The groups are shells around one centre, one inside the other: the same stretched ball of 3 dimensions in 10 sizes.
Known rows, each followed by its group:
[-4.19 -3.17  2.94 -3.71  2.36 -0.77  0.47 -5.80 -0.52  0.97 -2.38]
q79
[-4.16 -2.83  2.40 -2.72  3.65 -1.99 -1.80 -3.70 -1.47  1.03 -1.41]
q819
[-3.47 -2.51  2.96 -1.94  1.93 -2.47  0.43 -1.67 -1.34  1.66 -0.13]
q747
[-3.97 -2.22  4.22 -0.38  1.98 -2.49 -0.35 -1.67 -0.62  0.61  1.84]
q747
[-2.97 -2.18  0.55 -1.67  4.57 -4.77 -3.48  2.25 -3.93  2.79 -0.39]
q133
[-2.71 -1.85  2.47 -0.35  2.06 -4.42 -0.34  2.80 -2.60  2.55  1.76]
q79
[-3.88 -2.15  4.22 -0.28  1.87 -2.62 -0.23 -1.31 -0.69  0.72  1.99]
q747
[-4.36 -2.89  4.08 -2.46  1.78 -0.80  0.79 -5.46  0.14  0.36 -0.69]
q133
[-2.86 -1.86  2.07 -0.38  2.92 -4.65 -1.60  2.84 -2.95  2.43  1.56]
q819
[-3.46 -1.92  1.97 -0.18  4.33 -4.64 -3.82  2.03 -3.04  1.73  1.57]
q819
[-4.23 -2.87  3.57 -2.53  2.22 -1.19  0.18 -4.77 -0.37  0.65 -0.88]
q928
[-3.28 -2.35  1.39 -1.84  3.85 -3.84 -2.41  0.48 -2.98  2.25 -0.44]
q169
[-3.72 -1.82  3.12  0.53  3.60 -4.17 -3.06  1.34 -2.11  1.06  2.62]
q928
[-3.51 -2.34  0.74 -1.82  5.24 -4.27 -4.45  0.70 -3.58  2.12 -0.69]
q79
[-3.58 -1.95  2.29 -0.14  4.13 -4.35 -3.52  1.49 -2.70  1.51  1.66]
q655
[-3.63 -2.68  1.82 -2.66  3.48 -2.71 -1.56 -1.94 -2.16  1.79 -1.35]
q169
[-4.23 -2.40  4.45 -0.79  1.94 -1.88 -0.13 -3.07 -0.18  0.28  1.35]
q234
[-4.22 -2.78  3.99 -2.23  1.75 -1.11  0.73 -4.71 -0.07  0.54 -0.41]
q234
[-3.64 -2.59  3.06 -2.07  2.08 -2.22  0.25 -2.33 -1.17  1.44 -0.32]
q655
[-3.41 -1.66  4.13  1.10  1.86 -3.97 -0.74  1.83 -1.39  1.15  3.67]
q760
[-3.45 -1.64  2.71  0.87  3.84 -4.87 -3.54  2.85 -2.71  1.47  2.98]
q232
[-3.14 -2.22  0.55 -1.69  4.89 -4.69 -3.97  1.89 -3.90  2.59 -0.46]
q133
[-3.95 -2.16  3.73 -0.33  2.70 -2.93 -1.40 -1.04 -1.14  0.73  1.77]
q169
[-2.97 -1.82  3.19  0.06  1.79 -4.08 -0.15  2.15 -2.02  2.03  2.35]
q234
[-3.49 -2.76  1.38 -3.09  3.60 -2.78 -1.53 -1.82 -2.46  2.11 -1.91]
q232
[-2.72 -1.62  1.97  0.31  3.15 -5.34 -2.24  4.31 -3.36  2.59  2.37]
q232
[-3.74 -2.77  1.91 -2.88  3.41 -2.42 -1.36 -2.56 -1.96  1.67 -1.61]
q655
[-3.94 -2.65  1.38 -2.44  4.82 -3.10 -3.63 -1.80 -2.62  1.49 -1.31]
q760
[-3.06 -1.64  3.62  0.84  1.76 -4.33 -0.45  2.71 -1.87  1.75  3.33]
q760
[-4.37 -2.55  3.71 -1.39  2.93 -1.93 -1.34 -3.48 -0.65  0.34  0.41]
q928

New rows, each followed by its group:
[-4.02 -2.24  2.77 -0.75  3.91 -3.30 -3.02 -0.83 -1.90  0.93  0.96]
q819
[-3.58 -2.89  1.27 -3.57  3.62 -2.45 -1.40 -2.62 -2.35  2.07 -2.51]
q133
[-3.64 -2.56  1.16 -2.43  4.53 -3.41 -3.17 -0.89 -2.90  1.92 -1.26]
q928
[-3.14 -2.20  2.57 -1.22  2.25 -3.49 -0.31  0.52 -2.09  2.08  0.67]
q819
[-3.04 -2.20  1.31 -1.52  3.70 -4.28 -2.30  1.57 -3.23  2.52 -0.01]
q819
[-3.04 -1.71  2.52  0.36  3.01 -4.80 -2.07  3.16 -2.76  2.07  2.47]
q169
[-3.05 -2.34  1.75 -1.90  2.88 -3.61 -0.96  0.51 -2.64  2.44 -0.32]
q928
[-3.61 -1.84  2.10  0.17  4.61 -4.74 -4.36  2.11 -3.00  1.50  1.96]
q760
[-2.95 -1.94  0.89 -0.77  4.54 -5.23 -3.81  3.31 -3.95  2.66  0.75]
q234
[-3.13 -1.82  1.40 -0.21  4.50 -5.19 -4.00  3.24 -3.63  2.26  1.47]
q928
[-3.25 -1.57  3.58  1.21  2.43 -4.56 -1.59  2.90 -2.03  1.49  3.67]
q232
[-3.78 -2.80  1.01 -3.12  4.66 -2.93 -3.09 -2.10 -2.75  1.84 -2.16]
q133
[-3.97 -2.29  4.12 -0.69  1.98 -2.32 -0.21 -2.03 -0.59  0.66  1.47]
q819
[-3.61 -2.88  2.51 -3.18  2.18 -1.79  0.56 -3.37 -1.29  1.71 -1.73]
q133
[-3.96 -2.23  4.33 -0.39  1.79 -2.40 -0.08 -1.74 -0.51  0.61  1.87]
q928
[-4.48 -2.94  4.12 -2.57  1.88 -0.63  0.65 -5.88  0.24  0.23 -0.82]
q79
[-3.37 -2.49  2.16 -2.13  2.77 -2.97 -0.72 -0.93 -2.08  2.00 -0.55]
q169
[-3.09 -2.39  1.52 -2.09  3.18 -3.64 -1.30  0.40 -2.79  2.46 -0.60]
q928
[-3.28 -2.47  2.44 -2.07  2.25 -2.85  0.03 -0.93 -1.86  2.02 -0.39]
q928
[-3.89 -3.09  2.39 -3.77  2.53 -1.28  0.26 -4.74 -1.10  1.46 -2.53]
q79
[-4.25 -2.70  2.75 -2.18  3.63 -2.10 -2.00 -3.44 -1.31  0.79 -0.73]
q819
[-4.11 -2.20  3.64 -0.36  3.11 -2.91 -2.02 -1.32 -1.19  0.56  1.64]
q747
[-3.27 -2.40  0.85 -2.14  4.46 -4.05 -3.15  0.61 -3.39  2.41 -0.92]
q232
[-2.94 -1.78  1.64 -0.09  3.87 -5.17 -3.13  3.57 -3.49  2.42  1.72]
q819
[-4.30 -2.44  3.04 -1.20  3.88 -2.62 -2.80 -2.38 -1.40  0.55  0.46]
q234
[-2.81 -1.67  2.41  0.33  2.72 -4.97 -1.62  3.72 -2.92  2.38  2.49]
q928
[-3.42 -1.70  4.20  0.94  1.71 -3.77 -0.46  1.47 -1.26  1.13  3.50]
q760
[-3.72 -1.76  4.23  1.01  2.26 -3.68 -1.31  0.94 -1.20  0.77  3.49]
q760
[-4.16 -2.40  3.83 -0.97  2.55 -2.26 -0.95 -2.52 -0.74  0.54  0.99]
q655
[-3.01 -1.72  2.74  0.35  2.66 -4.64 -1.55  2.97 -2.56  2.05  2.53]
q655
[-3.70 -1.75  4.28  1.00  2.16 -3.66 -1.16  0.94 -1.16  0.80  3.49]
q760
[-3.81 -2.02  2.97 -0.15  3.59 -3.72 -2.77  0.32 -1.99  1.08  1.77]
q169
[-3.44 -2.26  3.42 -1.05  1.73 -2.82  0.36 -0.73 -1.25  1.51  1.02]
q819
[-2.99 -1.69  3.21  0.50  2.01 -4.41 -0.68  2.79 -2.17  1.96  2.87]
q232
[-3.65 -1.77  2.99  0.62  3.68 -4.38 -3.20  1.78 -2.30  1.19  2.71]
q928
[-3.05 -2.12  1.58 -1.20  3.52 -4.31 -2.16  1.75 -3.10  2.42  0.43]
q169
[-3.18 -2.25  1.05 -1.72  4.22 -4.28 -2.99  1.25 -3.40  2.44 -0.36]
q747
[-3.72 -2.80  1.16 -3.13  4.29 -2.81 -2.56 -2.13 -2.60  1.89 -2.10]
q234
[-2.96 -1.58  2.23  0.71  3.49 -5.34 -2.89  4.14 -3.22  2.20  2.82]
q747
[-4.19 -2.29  2.59 -0.85  4.49 -3.29 -3.83 -1.16 -2.01  0.75  0.76]
q79
[-4.21 -2.53  2.58 -1.67  4.09 -2.66 -2.89 -2.40 -1.71  0.83 -0.18]
q928
[-3.67 -2.59  0.87 -2.54  4.97 -3.53 -3.77 -0.86 -3.14  1.96 -1.51]
q133
[-4.36 -2.55  4.08 -1.27  2.44 -1.71 -0.69 -3.68 -0.33  0.24  0.66]
q232
[-3.42 -2.28  1.25 -1.56  4.52 -4.12 -3.50  0.78 -3.22  2.08 -0.19]
q819
[-3.40 -2.58  0.75 -2.72  4.50 -3.61 -2.99 -0.42 -3.23  2.33 -1.64]
q760
[-3.54 -1.61  2.75  1.05  4.04 -4.96 -3.89  2.91 -2.72  1.35  3.16]
q133
[-4.25 -3.03  3.24 -3.14  2.37 -0.96  0.21 -5.41 -0.44  0.75 -1.68]
q234
[-2.92 -1.68  2.54  0.42  2.82 -4.89 -1.81  3.47 -2.80  2.19  2.59]
q819
